The rows come from 6 hidden closed curves, with some noise, and rows from the same curve form a group. Each curve winds through 8 dimensions. The rows are also pushed far along 5 directions, which tell nothing about the answers.
(in the rows, 128 means zero)
Some rows, each with its group after it:
[146 163 147 168 125 144 136 103 137 161 104 121  95 141 133 134 252 166
  72  98 188 157] : (5)
[151 148 124 166 157 130 114  78 131 114 131 185 170 139 126 136 136  99
 129 144 130 128] : (2)
[144 114 115 124 132  93 139 118 141 118 123 147 156 116 106 123 113 112
 164 127 124 135] : (1)
[164 123 143 126  97  88 142 138 125 129 146 113 120 130 119 105 147 148
 119 130 135 135] : (1)
[139 108 120 101 119 130 119 131 145 137 153 120 127  99 129 120 157 150
 101 113 106 149] : (3)
[112 141 126 142 128 139 109 157 117 157  76 142 123 145 151 135 146 156
 138 127 148 112] : (4)
[155 116 118 114 119 154 106 128 104 124 101  99 119 127 132 150 137 155
 110 108 123 147] : (2)
[119  93  94 117 138 113 131 157  98 116 156 134 148 108  96 105  56 102
 168 155  76 142] : (5)
[190  89 113  83 123 139 112 117 135  85 183 101 188  91 110 130  61  82
 121 151  44 114] : (0)
[121 145 144 146 140 121 158 123 143 130 127 137 117 162 166 138 112  95
 150 144 133 110] : (0)
[151  78 115  89  83  63 105 128 106 131 147 112 142  81  62 105 130 234
 147 108 150 175] : (4)
[150 111 127 119 118  77 130  92 139 111 157 140 153  96  94  95 111 149
 147 122 123 153] : (2)
[145 116 112 109 150 164 102 111 143 116 139 127 156 105 137 150 126  82
 107 131  69 128] : (0)
[131  94 113  85 113 130 127 191 149 118 169 121 174 121 137 125  47  82
 149 179  50  65] : (0)
[123 104 121  92 130 143 171 142 161 119 184  95 120 124 132 146 104  97
 110 128 125 120] : (5)
[ 77 128 116 149 129 133 157 189 101 127 109 177 123 151 120  91  70 124
 204 155 101 105] : (2)
[ 65 138 131 147 141 109 149 131 122 136 134 149 111 151 146 118  71 133
 179 150 142 118] : (2)
[190  69 103  54 100 143  97 115 151 133 149  63 144  66 116 148 163 194
  75  86  96 173] : (3)
[144 153 135 148 169 156 156  67 180 117 136 124 141 143 146 174 169  39
 105 125 132 121] : (5)
[176 151 112 183 132 142 104 114  97 123 103 160 163 149 117 115 156 117
 106 151 112 128] : (2)
[125 163 156 148 129 152 136 162 132 145  83 145  89 141 153 112 199 104
 109 107 133 115] : (1)
[ 99 148 128 177 149 123 163 131 101 140 125 144 119 140 105  97 107 123
 169 144 148 137] : (0)
[112  93 128  86 105 100 146 134 144 129 155 103 115  99 122 108  96 180
 152 113 121 145] : (2)
[163 111 124 124 109  72 168  85 149 102 151 120 145 136 114 120  93 154
 152 121 162 146] : (0)
[126 152 134 145 160 131 115 108 138 140 111 111 122 130 151 150 150  64
 106 129 131 123] : (5)
[142 137 106 175 169 100 179  68 148 147 162 128 139 137 119 132 148 106
 125 134 179 175] : (0)
[117 129 132 120 156 143 123 110 130 120 147 142 127 114 126 143 124  94
 123 122 129 136] : (3)
[175 106 120  88 118 147 117 112 154 118 118  94 140 108 131 162 158 134
  93  97 121 136] : (1)
[145 146 118 178 132 117  99 102  88 120 124 162 152 146 113 110 126 129
 127 160 113 139] : (1)
[155 131 116 159 110 124 112 129  90 133  71 143 131 132 105  99 160 179
 152 120 111 157] : (4)
[148 133 133 119 135 162 109  97 150 132 121 127 126 126 157 160 177 137
  92 107 125 137] : (5)
[146 122 102 134 149 137 119 119 118 116  95 135 146 121 111 141 127  90
 137 119 110 143] : (2)
[139 124 134 135 101  92 137 161 101 116 108 143 116 134 110  85 120 136
 160 130 109 131] : (1)
[168 173 138 170 141 144  81  89 115 138  32 127 116 135 136 146 237 113
  79  89 153 148] : (2)
[140 140 128 144 168 171 139 110 144 120 133 155 150 129 145 141 125  57
 139 141  85 117] : (2)
[153 124 126 112 119 171 123 145 128 111 102 117 119 128 135 139 153 108
 107 109  89 124] : (4)
[132 109 124 120 146  81 175  81 149 106 199 150 125 117 112 119 105 110
 140 119 151 172] : (3)
[134 115 116 120 125 129 110 155 118 120 144 150 144 115 122 106 116 107
 130 148  70 123] : (3)
[ 90 118 132 116  90 117 146 169 109 134 122  97  79 147 127 116 119 182
 137 121 144 133] : (1)
[117 124 143 109 145 124 161 130 134 105 160 119 113 121 123 130  87  67
 140 124 128 123] : (0)
[ 62 130 146 101 165 141 189 127 197 156 168 106  94 129 165 174 132  85
 136 115 178 113] : (5)
[132 130 143 110 102 128 125 103 134 105 118 108 108 128 117 136 149 162
 104  95 156 135] : (3)
[126 125 100 149 102 124 103 182  88 107  99 158 168 157  95 113  83 117
 159 178  86  84] : (5)
[143 101 152  62  78 135 135 149 154 110 147  95 117 117 141 134 109 182
 120 105 123 104] : (1)
[119 151 145 170 130 118 159 114 104 125 112 165 105 152 118 100 136 152
 167 123 154 148] : (4)
[149 130 125 145  94 142 120 202  75 129  83 124 122 149 118  95 121 143
 139 147  93 107] : (1)
[127 138 102 181 147  82 135  94 114 125 124 173 155 130  99  87 114 119
 159 146 128 156] : (2)
[140 112 109 103 127 158  88 135 115 122 116  97 135 120 143 153 116 124
 101 129  87 129] : (2)
[191 112 131  93 124 153 119 136 141 129 135  89 133 101 130 148 175 109
  80 105 108 138] : (1)
[122 113 125 119  98  97 129 148 125 135 113 140 130 117 110  97 123 193
 163 121 133 133] : (1)
[114 139 144 120 132 173 161 190 142 123 125 118 108 156 175 128  96  52
 138 151  73  70] : (0)
[132 135 135 148  94 114  98 142 104 146 102 149 141 129 107 100 157 209
 142 139 134 122] : (4)
[158 114 130  91 110 145  82 122 114 115 111 112 116 105 121 147 169 160
  76  87 133 150] : (2)
[146 115 138 101 133 136 153 115 144  95 171 108 142 118 124 134  74  80
 134 134 102 111] : (0)
[124 101 129  80 125 136  87 155 122 124 164 114 145  92 113 141 108 107
 117 144  78 112] : (5)
[114 138 154 117  92 101 118 135 111 123  77 109  78 140 128 127 155 178
 129  90 173 136] : (5)
[128 130 107 144 113 125  79 175  84 125  89 172 151 136 111 107 115 144
 131 145 115 108] : (4)
[120 132 110 163 160 122 160 103 117 133 152 156 123 132 112 114 132 121
 137 129 149 172] : (4)
[ 82 166 145 191 154  92 196  60 137 133 138 156  83 155 111 110 165 138
 151 108 216 176] : (3)
[ 94 140 126 154 116 109 104 176  91 150  65 163 121 136  98 105 151 156
 169 134 141 120] : (4)
[199  71 135  41  72 119 105  96 161  84 188  91 165  77  95 140 126 192
  94 101  94 137] : (4)
[110 122 122 129 119 110 169 108 147 121 143 111 127 149 123 142  95 158
 149 129 177 126] : (3)
[120 133 137 123 111 122 132 105 136 118 133 105 112 135 112 142 149 157
  99 107 178 134] : (3)
[137 124 112 145 114 135 126 162 107 136 132 136 147 129  97 108 136 136
 132 154 103 122] : (5)
[145  87 108  92 117  78 156  61 168 103 191 101 154 100  87 141 102 168
 131 111 161 169] : (3)
[102 140 135 136 153 169 167 149 120 113 106 137 106 162 147 153  90  74
 166 131 129 105] : (2)
[100 150 126 157 149 120 139 132 141 133 122 173 132 156 149 131 127  87
 139 148 141 107] : (3)
[ 70 154 147 136 130 131 123 199 123 146 104 147 116 150 150 118  99  90
 148 156 132  60] : (5)
[115 126 129 112 117 126 102 140 124 146  95 119 115 121 125 147 155 176
 117 102 173 131] : (3)
[ 70 149 140 153 140 110 144 115 124 142 121 143  93 153 153 123 110 147
 155 130 170 132] : (2)
[141 108 139  91 136 117 119 116 144 120 190 123 138  95 130 134 115 106
 111 129 111 134] : (0)
[104 104 117 106 116 109 124 163 141 152 144 118 149 119 129 130  95 150
 163 157 112 105] : (3)
[ 43 187 172 174 103 124 158 203 107 155  37 138  48 193 159  99 148 145
 165 123 189  75] : (2)
[124 129 119 127 107 163 108 158 119 127 103 121 142 129 122 118 122 146
 123 138  92  99] : (0)
[ 97 102 135  84 111 119 152 149 141 143 169  83  92 116 122 145 129 167
 119 112 162 142] : (4)
[139 122 145 106 115 131 185 105 157 116 173  81  80 141 147 146 148 137
  89  96 167 153] : (1)
[160  94 111  95 143 158 133 102 158 113 206 119 171 100 113 157 120  95
 106 147  79 134] : (5)
[134 165 148 166 100 148 101 114 102 145  57 125  87 149 139 116 215 214
  94  91 170 148] : (0)
[119 159 108 163 173 181 109 162 144 157 102 143 145 151 167 157 181  11
  87 166  77  90] : (3)
[134 150 149 139 143 142 160 142 156 134 142 122 112 151 162 137 156  49
 106 141 116 102] : (1)
[101  81 131  49  86 142  90 211 115 128 148 107 131  90 118 119  74 173
 146 136  71  91] : (1)
[131 132 120 141 123 103 135 129 115 103 102 147 130 153 124 121  99 109
 153 134 126 123] : (0)
[128 127 110 168 119  83 141 132  86 131 110 163 124 135  97  75 116 172
 172 133 141 165] : (0)
[114 108 141  89  98 121 109 158 126 156 143  88 110 105 124 135 146 198
 112 117 152 128] : (3)
[ 98 161 148 137 119 164 142 171 136 156  67 121  66 162 162 144 209 144
  94  91 184 113] : (4)
[137 127 138 103  95 138  66 181 110 135  62 130 131 104 128 106 151 154
 128 116  81  99] : (5)
[ 88 143 141 132 149 155 161 137 160 125 169 157 130 144 138 141 118  77
 132 149 132  91] : (4)
[167 147 134 147 156 134 144  68 160 112 165 122 152 129 124 149 161  54
  83 132 136 131] : (5)
[146 114 131 109 154 127 184 127 152 113 174 117 126 125 128 143 104  55
 137 126 129 133] : (1)
[101 114 126 107 142 123 201 115 172 109 181 109 118 151 140 164  74  91
 146 131 166 116] : (1)
[113 149 122 128 156 175  96 125 158 126  86 154 142 136 158 170 160  68
 106 123 107  94] : (4)
[138 141 108 188 112 108 120 127  97 149  73 139 144 146 105  94 152 177
 164 148 118 144] : (3)
[145 155  95 190 141 148 100 140 100 139  56 170 152 144 106 112 190 104
 121 138 105 133] : (4)
[123 108 142  77 123 131 130 137 144 132 148  72  94  99 144 142 129 123
 104 100 123 139] : (5)
[149  90 129  87  98  80 107  96 123 114 141 127 138  97 104 125 105 219
 154 101 151 163] : (4)
[108 192 159 188 142 157  93 173  99 164  60 162 105 159 160 111 192  87
 112 148 124  85] : (0)

New rows. What belongs after each?
[120 109  89 138 174 111 185 117 148 119 157 133 155 147 125 161  68  40
 170 155 131 135] : (3)
[100 118 150  86  95 162 118 176 132 135 110 111  96 135 159 143 126 176
 138 117 113  98] : (5)
[124 150 138 144 128 171  92 160 114 174  78 109 111 133 156 141 192 149
 103 128 124 115] : (3)
[104 128 138 101 162 191 160 109 187 117 163 123 123 121 161 167 135  55
 120 124  85 110] : (4)
[ 92 137 157 115 116 116 172 118 155 123 128 101  76 145 136 143 147 135
 137 102 170 130] : (3)
[186 119 101 159 115  92 101  81  75 105 109 139 157 133  88 117 118 185
 130 125 148 180] : (2)
[131 104 124 101 108 105 153 127 149 123 174 101 137 136 130 144  86 157
 132 141 150 119] : (3)
[ 99 128 130 119 147 126 120 141 123 121 127 134 130 124 123 139 101  74
 153 142 104 112] : (5)
[115 113 135  90 105 165 107 156 132 134 125 116 112 130 159 150 129 177
 114 117 117 112] : (2)
[141 117 137 112 125 134 132 131 132 129 140 117 129 104 119 115 130 127
 137 124  99 133] : (5)
[147 116 136 124  94  71 115 115 120 119 125 137 139 104  94  81 126 190
 149 118 131 145] : (2)
[109 140 158 111 137 114 144 108 154 142 131  83  83 127 159 152 149 117
 107 101 176 133] : (5)
[116 117 113 131 130 107 143 120 112 133 135 119 111 117  91 120 141 161
 126 105 175 172] : (3)
[127 124 130 107 129 133 131 157 144 139 111 106 106 121 133 141 172  92
 106 109 122 127] : (1)
[139 142 137 125 164 202 116 106 161 125 142 136 141 122 163 162 161  55
  91 134  69 109] : (4)
[137 119 117 118 103 135 100 152 104 107 131 122 137 135 110 126 115 132
 108 143  98 115] : (4)
[119 122 124 133 115 132 137 142 129 146 140 111 124 135 138 119 124 155
 137 147 108 127] : (1)
[ 97 110 141  96 131  94 180 124 150 120 181 125  99 120 103 140 120 130
 140 104 196 147] : (4)
[181 128 111 160 148  59 145  47 132 113 133 164 164 118  81 123 150 135
 142 109 194 186] : (1)
[ 61 163 153 152 157 142 188 153 136 121 146 157  82 168 139 131 118  48
 139 136 168  99] : (5)
[100 105 127  97 113 107 134 147 125 130 119  99 109 127 129 138  92 156
 164 123 132 129] : (5)
[126 149 120 158 165 134 142 122 130 124 104 166 145 145 120 147 131  67
 143 132 160 116] : (1)
[ 89 161 143 153 192 174 192 106 170 124 184 150 122 172 175 174 101   9
 125 159 147  91] : (4)
[153 118 120 136  80  75 110 153 103 122  86 125 144 143 103 101 118 176
 160 143 118 120] : (1)
[167 116 109 123 127 118 124  81 146 106 160 118 163 124 103 152 144 118
  93 130 134 145] : (4)
[139 125 100 161 135 110 155 122 102 107 137 133 136 154 107 116  98  92
 142 154 111 148] : (1)
[111 132 110 140 141 147 115 141 116 134 116 116 124 142 132 149 135  90
 116 146 106 126] : (1)
[163 111 132 108 115 118 110  80 133 110 180 110 138 112 122 137 134 157
  90 125 121 155] : (1)
[138 156 124 162 149 152  90 102 110 142  97 148 112 135 133 144 217 122
  76 112 144 161] : (5)
[113 131 136 131 125 104 171 171 132 133 132 125 106 147 128 116 120  86
 148 139 137 112] : (1)
[115 129 136 108 136 133 106 118 142 134 141 145 122 113 137 147 154 138
  97 108 159 131] : (4)
[151  79  93  97 117 117 113 155  88 104 146 116 161  98  77 115  60 130
 158 144  76 144] : (3)
[118 124 120 127 137  94 149 107 133 120 125 136 111 130 109 137 145 124
 129 101 179 162] : (3)
[113 113 124 125 148  66 150 115 132 120 199 149 162 104  87 106  62  96
 164 157 147 129] : (5)
[166 112 106 124 134 128  82 113 101 119 118 126 158 106 101 140 139 118
 114 130  96 152] : (1)
[115 108 130  97  85 107 129 150 121 106 120  99 118 129  98 126 104 162
 144 123 131 116] : (3)
[136 139 131 150 121  87 155 106 140 122 113 130 125 158 129 132 134 122
 145 131 159 129] : (1)
[137 138 104 165 155 125 147  82 129 118 155 137 134 142 122 132 143  87
 103 138 129 163] : (1)
[150 126 129 127 137 147 124 105 146 141 159 134 139 104 119 131 182 137
  95 119 127 148] : (4)
[134 110 118 117 126 125 142 145 130 155 137  90 115 123 139 133 138 144
 126 129 122 147] : (0)
[119 132 130 132 144 119 148 117 156 134 116 144 128 127 138 129 140 105
 154 121 125 129] : (1)
[109 116 136 110 137 130 185 106 141 128 138 108  77 133 135 152 132 161
 142  82 193 172] : (2)
[195 102 114 115 111 119 136 119 115 108 158 104 145 115 104 119 126 137
 103 124 113 158] : (1)
[130 100 120 107 155 122 202 107 151 116 204 119 119 123 125 142  85 107
 142 120 158 160] : (4)
[133 105 107 116  98 109 128 162 117 120 115 113 146 138 109 126  92 152
 152 143 118 112] : (1)
[139 110 107 130 139  99 137 103 135 131 140 125 158 106  99 121 109 134
 156 132 127 152] : (0)
[115 112 127 109  93 117 114 208  82 124 109 127 113 129  93 108 109 144
 147 134 117 109] : (4)
[153 160 127 167 158 176 101 116 122 126 124 151 153 143 147 141 159  54
  91 159  85 107] : (5)
[120  95 140  61  85 119 162 170 154 117 146  62  98 121 133 134  95 153
 125 106 134 109] : (5)
[125 141 115 183 124  74 143  86  90 131 121 140 106 153  97 105 153 179
 133 123 192 190] : (1)
[167 127 100 135 164 146  68  82 142 126 112 159 191  98 116 156 168  80
 103 134  83 138] : (4)
[ 93 112 130  99 129 129 172 168 133 127 147 116 105 135 116 150  97 121
 152 121 173 116] : (2)
[151 107 162  66 111 126 148 149 165 144 153  82  94  95 140 142 174 144
 101  86 151 134] : (1)
[120 120 137  95 106 157 146 149 153 120 116  82 114 149 155 163 111 128
 128 125 121  92] : (3)
[132 128 148  97  97 151 107 169 148 146  99 111 105 135 176 140 166 159
 106 115 108  98] : (3)
[142 141 132 148 119 146 148 159 116 122 132 129 122 153 138 108 126 101
 120 150 100 110] : (1)
[162 127 118 145 140 138 119  98 125 144 131 133 144 108 122 121 166 152
 114 122 119 165] : (1)
[159  99 121 101  93 109  79 152  95 129 141 138 150  90 101  90 119 200
 120 128 100 142] : (5)
[114 112 104  97 140 204  98 214 116 129 107 121 145 132 165 149  76  62
 131 162  29  70] : (4)
[179  97 111 101 152 102 161  97 170 112 189 105 175  96 117 136  89  58
 134 140  97 136] : (0)
[129 102 138  70  99 112 123 137 166 145 153  75 119 108 150 152 131 184
  97 106 162 119] : (5)
[141 127 114 142 129 100 133 108 142 139 111 116 137 134 123 138 156 126
 132 128 137 146] : (1)
[155 141 119 138 138 166  95 135 134 116  93 133 171 133 130 147 139  55
 124 156  54  87] : (5)
[126 111 117 102  98 145 106 171 126 140 114  97 122 120 138 121 135 164
 108 126  95 116] : (2)
[115 107 141  70 119 165 152 161 158 112 150 108 118 124 146 156  90 120
 130 114 127  90] : (1)
[137 164 134 167 165 153 109 107 139 156  88 143 131 149 167 162 188  85
 110 133 135 121] : (3)
[ 84 132 132 136 112 146 147 188 118 146  84 123 103 153 153 109  95 148
 183 143 101  94] : (2)
[ 91 163 155 148 133 147 155 137 149 132 134 152 105 163 145 140 156 112
 116 132 171  94] : (4)
[133 119 137  91 127 142 112 126 141 103 123 132 124 114 122 153 141  97
 114 105 116 121] : (4)
[140 140 131 111 183 213 114 111 183 154 151  99 139 114 187 196 183  28
  64 135  78 106] : (3)
[103 142 157 116 123  95 138 115 156 141 119  96 100 134 147 149 139 135
 126 111 191 115] : (5)
[ 99 130 138 118 116 105 132 149 131 123 133 142 122 143 141 122  82 140
 148 136 155  97] : (5)
[141 136 116 152 125 124 113 117 130 134  86 138 146 135 128 123 154 130
 144 136  99 129] : (3)
[ 72 118 137 116 125 124 150 174 126 148 155 124 111 127 127 116  91 132
 171 154 116 107] : (3)
[124 119 160  75 103 135 127 143 149 112 128  96 105 122 159 140 102 135
 127 108 119  97] : (5)
[193 121 109 148 119 130  99 133  99 130 109 149 171 112  92 106 161 144
 124 138  94 144] : (4)
[151  96 123  96  65  85  95 195 100 128 113 110 132 106  96  82 128 180
 137 135  82 122] : (1)
[145 120 145  88 113 133  83 126 139 144 101  93 100  96 134 152 213 156
  80  82 135 150] : (1)
[150 150 131 168 120 132 122 108 114 139 100 129 125 155 139 128 166 160
 114 131 148 138] : (5)
[134 148 133 151 107 149 125 141 119 130  70 131 114 157 143 123 156 156
 126 119 131 115] : (1)
[162 146 121 153 145 150  94 112 117 121 111 170 168 126 120 129 150 102
 108 135 116 119] : (1)
[113 131 138 144 136  67 173  73 135 119 165 120  96 147 119 135 125 131
 143 120 190 172] : (1)
[135 108 106 101 161 135 111 113 154 136 158 112 162  90 118 160 131  76
 109 131 109 133] : (2)
[153 124 130 115 138 148 121 175 134 133 125 137 146 110 130 121 139  60
 126 141  73 100] : (1)
[148 117 137  98 119 127 101 120 127 104 118 140 133 115 123 142 129 132
 122 106 127 127] : (4)
[167 103 110 112 104 141 111 115 131 130 137  84 142 118 131 137 140 172
 103 130  91 147] : (1)
[156 124 103 141 110 144  74 179  84 147  74 117 153 130 111 126 152 135
 121 153  80 115] : (4)
[180 110  96 145 130  79  83  86 106 129 125 152 189 108  91 126 128 164
 135 140 138 163] : (3)
[130 127 140 131 105  92 102 142  93 128 116 162 133 118  99  95 121 183
 158 129 143 131] : (1)
[123 149 141 166 151  95 180 109 119 117 125 149 108 152 126 109 104  84
 170 129 157 142] : (0)
